The rows are grouped in 2 different ways at once. Each group adds its own fixed numbers to the row, and there is some noise. The rows also spread widely along 4 directions, which tell nothing about the answers.
Some rows, each with its group in each grouping after it:
[-0.63 -0.56 -1.42  0.07  0.66  0.00 -2.78 -0.76  1.15  1.34 -0.68  2.61
 -1.37 -2.33 -0.16  1.18 -0.31  0.26]	Q985 Q654
[ 0.12 -0.14 -1.37 -0.44 -3.24  1.44  1.20 -1.50  3.49  2.33  0.62  1.29
 -1.93 -0.48 -2.93  1.43  1.21  0.69]	Q985 Q505
[ 0.84 -0.29 -2.20 -0.25 -2.09  1.10  0.09 -1.62  2.80  1.92 -0.47  1.25
 -1.44 -0.54 -2.15  0.70  0.47  1.10]	Q112 Q157
[-0.27 -0.99 -1.79 -0.26 -0.92  0.26 -0.64 -1.55  1.64  1.17 -0.77  1.08
 -0.97 -1.22 -1.36  0.93  0.61  0.21]	Q257 Q505
[ 1.34  0.10 -0.85  0.34 -0.91 -0.09 -1.88 -1.67  3.00  1.14 -1.00  2.85
 -0.63 -1.50 -0.62  0.62 -0.15  0.86]	Q112 Q157
[-1.05 -1.17 -2.67 -0.70  0.69  0.85 -1.13 -0.82  0.35  0.93 -0.09  1.04
 -1.09 -2.17 -0.78  1.83  0.85  0.40]	Q257 Q654
[ 2.44  0.52 -0.15 -0.28  0.26 -0.73 -3.05 -2.00  1.61 -0.08 -0.11  4.02
 -0.64 -2.51  0.45  0.63 -0.80  0.57]	Q112 Q505
[ 1.75  0.48 -1.93 -0.66 -1.78  0.96 -0.53 -2.01  2.09  2.12 -0.08  1.39
 -1.33 -1.59 -1.56  0.94  0.20  1.55]	Q112 Q654
[-1.01 -0.84 -1.47  0.68 -0.40  0.37 -1.97 -0.93  2.16  1.90 -1.10  2.10
 -1.21 -1.73 -0.88  1.02 -0.27  0.32]	Q985 Q654
[ 1.29  0.13 -1.51 -0.40 -1.49  1.22  0.24 -1.72  2.75  1.39  0.35  1.82
 -1.47 -1.31 -1.65  1.17  0.68  0.86]	Q112 Q157
[-2.39 -1.96 -1.69 -0.17  1.27  0.36 -1.74  0.24  0.60  0.17 -0.68  2.30
 -1.73 -1.21 -0.98  1.31  0.13 -0.53]	Q985 Q505
[ 1.02  0.13 -1.59 -0.16 -0.91  0.30 -1.37 -1.91  1.60  1.74 -0.33  1.45
 -0.85 -2.02 -0.42  1.07  0.33  1.05]	Q257 Q654
[ 0.13 -0.03 -1.13 -0.47 -0.41  1.29 -0.31 -0.82  2.08  1.04  0.41  2.91
 -1.79 -1.27 -1.27  1.59  0.64  0.71]	Q985 Q157

New rows, each followed by its group in each grouping:
[-1.89 -1.09 -3.00 -0.17 -0.08  1.17 -0.65 -0.31  0.29  2.05 -0.43  1.18
 -2.01 -0.60 -1.41  1.10  0.04  0.61]	Q985 Q654
[ 0.71  0.05 -1.35 -1.20 -0.49  2.00  0.57 -0.73  2.07  0.48  1.64  2.88
 -2.39 -1.58 -1.28  2.46  1.37  0.71]	Q985 Q157
[ 2.49  0.42 -0.41 -0.76 -1.30  0.41 -0.77 -2.26  2.59  0.59  0.96  2.55
 -0.71 -2.38 -0.48  1.31  0.98  0.77]	Q257 Q505
[-0.13 -0.57 -0.62  0.81 -0.57  0.12 -1.85 -0.90  2.96  1.35 -0.86  2.86
 -1.21 -1.23 -0.92  0.87 -0.08  0.69]	Q985 Q157
[-0.08 -0.92 -2.17 -0.29 -0.86  0.65 -0.31 -1.14  1.78  1.09 -0.26  1.43
 -1.01 -1.08 -1.40  1.51  1.05  0.58]	Q257 Q157
[ 0.90  0.12 -2.25 -0.88 -0.24  0.96 -0.02 -1.38  0.98  0.80  0.21  2.15
 -1.64 -1.03 -1.32  1.17  0.42  1.06]	Q112 Q157
[ 0.46 -0.30 -1.35  1.16 -1.38 -0.78 -3.06 -2.06  2.85  2.27 -2.20  1.90
 -0.16 -1.97 -0.66  0.03 -1.08  0.86]	Q112 Q654
[ 0.94  0.49 -1.88 -1.30  0.63 -0.02 -1.11 -1.64 -1.57  0.83  0.45  3.33
 -2.00 -0.84 -0.20  1.18 -0.11  1.19]	Q985 Q505
[-0.29 -1.07 -1.63 -0.51 -1.13  1.65 -0.16 -0.95  3.11  1.17  0.54  0.32
 -1.33 -2.51 -1.57  2.22  1.45 -0.08]	Q257 Q654
[ 0.70 -0.27 -2.39 -1.96  0.10  2.33  0.47 -0.46  1.14  0.61  1.61  1.33
 -2.28 -2.24 -1.62  2.21  1.11  0.51]	Q112 Q654
[ 2.10  0.63 -1.16 -0.91 -1.04  0.18 -1.26 -2.27  1.57  0.86 -0.01  2.78
 -1.04 -1.54 -0.78  0.58  0.01  0.96]	Q112 Q505
[ 0.81 -0.26 -1.37 -0.44 -1.38  1.33 -0.80 -1.33  3.37  1.46  0.34  1.04
 -1.32 -2.53 -1.73  1.69  0.80  0.53]	Q112 Q654
[ 2.00  0.67 -0.92  0.68 -2.18 -0.38 -2.48 -2.41  3.11  2.42 -1.45  2.16
 -0.62 -2.03 -0.76  0.09 -0.64  1.47]	Q112 Q654
[ 1.70  0.40 -0.76  0.44 -0.84 -1.73 -2.85 -2.61  0.78  1.19 -1.37  3.01
 -0.08 -1.70  0.41 -0.09 -0.68  1.12]	Q257 Q505
[-1.12 -1.61 -2.36 -0.64 -0.30  1.67  0.52 -0.36  2.20  0.77  0.05  0.71
 -1.63 -1.07 -1.79  1.85  1.55  0.19]	Q257 Q157
[-1.13 -0.69 -1.45  0.58 -0.77  0.35 -1.11 -0.74  2.07  1.51 -1.04  2.26
 -1.64 -0.58 -1.24  0.96  0.20  0.62]	Q985 Q157
[ 0.39  0.30 -1.21  0.49 -1.49 -0.11 -0.96 -1.55  1.60  1.95 -0.73  2.84
 -1.31 -0.43 -0.92  0.55 -0.13  1.20]	Q985 Q157
[ 0.23 -0.79 -1.28  0.19 -0.80  0.65 -1.12 -1.15  3.28  1.00 -0.76  1.97
 -1.23 -1.36 -1.47  0.88  0.42  0.36]	Q112 Q157
[ 1.82  1.30 -0.91  0.72 -4.07 -0.73 -0.62 -3.17  2.76  3.29 -1.06  2.33
 -0.72  0.11 -1.70 -0.19 -0.50  1.63]	Q985 Q505
[ 1.84  1.30 -0.65  0.51 -2.31 -0.60 -1.15 -2.67  2.12  2.52 -0.83  3.16
 -1.01 -0.55 -0.75  0.25 -0.36  1.68]	Q985 Q157
[ 2.24  0.69 -1.31 -0.73 -0.97  0.02 -1.22 -2.52  0.98  1.14 -0.17  2.74
 -1.01 -1.40 -0.59  0.62 -0.32  1.22]	Q112 Q505
[-1.45 -1.39 -1.91 -0.21  2.00  0.31 -2.96 -0.41  0.19  0.17 -0.78  1.99
 -0.77 -3.07  0.46  1.74  0.02 -0.23]	Q257 Q654
[ 0.54 -0.14 -2.61 -0.78 -2.58  2.00  1.04 -1.45  2.19  2.25  0.79  0.12
 -1.46 -1.34 -2.27  1.85  1.64  1.04]	Q257 Q654
[ 0.59  0.20 -1.18 -1.24  0.33  1.69 -0.59 -0.53  1.28  0.58  1.42  2.52
 -2.25 -2.45 -0.88  2.41  0.86  0.65]	Q985 Q654
[-1.25 -1.57 -1.36  0.72 -0.08  0.37 -2.70 -0.83  3.32  1.26 -1.67  1.18
 -0.81 -2.35 -0.75  0.75 -0.49 -0.14]	Q112 Q654
[-1.11 -0.66 -2.29  0.51 -0.15  0.04 -2.05 -0.81  0.40  2.02 -1.61  1.97
 -1.16 -1.00 -0.68  0.58 -0.81  0.77]	Q985 Q654
[ 1.65  1.02 -3.53 -1.29 -2.49  1.58  1.31 -2.33  0.24  3.03  0.68  0.66
 -1.93 -0.24 -2.39  1.03  0.58  1.97]	Q112 Q654
[-0.13 -0.75 -0.68  1.65 -1.28 -1.11 -2.87 -1.86  3.41  1.76 -2.49  2.29
  0.25 -1.34 -0.15 -0.04 -0.44  0.52]	Q257 Q157
[-1.00 -1.36 -1.59  1.02 -1.35 -0.29 -2.30 -1.48  2.94  1.94 -2.08  0.69
 -0.18 -1.84 -0.92  0.39 -0.21  0.38]	Q257 Q654
[-1.28 -1.26 -0.67  0.81 -0.42 -0.58 -2.85 -0.97  2.40  0.82 -1.53  2.91
 -0.93 -1.48 -0.60  0.69 -0.35 -0.22]	Q985 Q505
[-1.47 -1.18 -2.58 -0.10 -1.10  0.56 -0.24 -1.19  1.61  1.57 -0.92  0.40
 -0.94 -0.55 -1.84  0.97  0.73 -0.06]	Q257 Q505
[-0.84 -0.33 -2.20 -0.21  0.85  0.23 -1.67 -0.99 -0.70  1.48 -0.63  2.29
 -1.81 -1.34 -0.56  1.02 -0.72  1.00]	Q985 Q654
[ 0.80 -0.11 -1.28 -0.14 -2.38  1.11 -0.58 -1.80  3.48  1.77 -0.02  0.79
 -0.92 -2.26 -1.53  1.44  1.12  0.55]	Q257 Q654
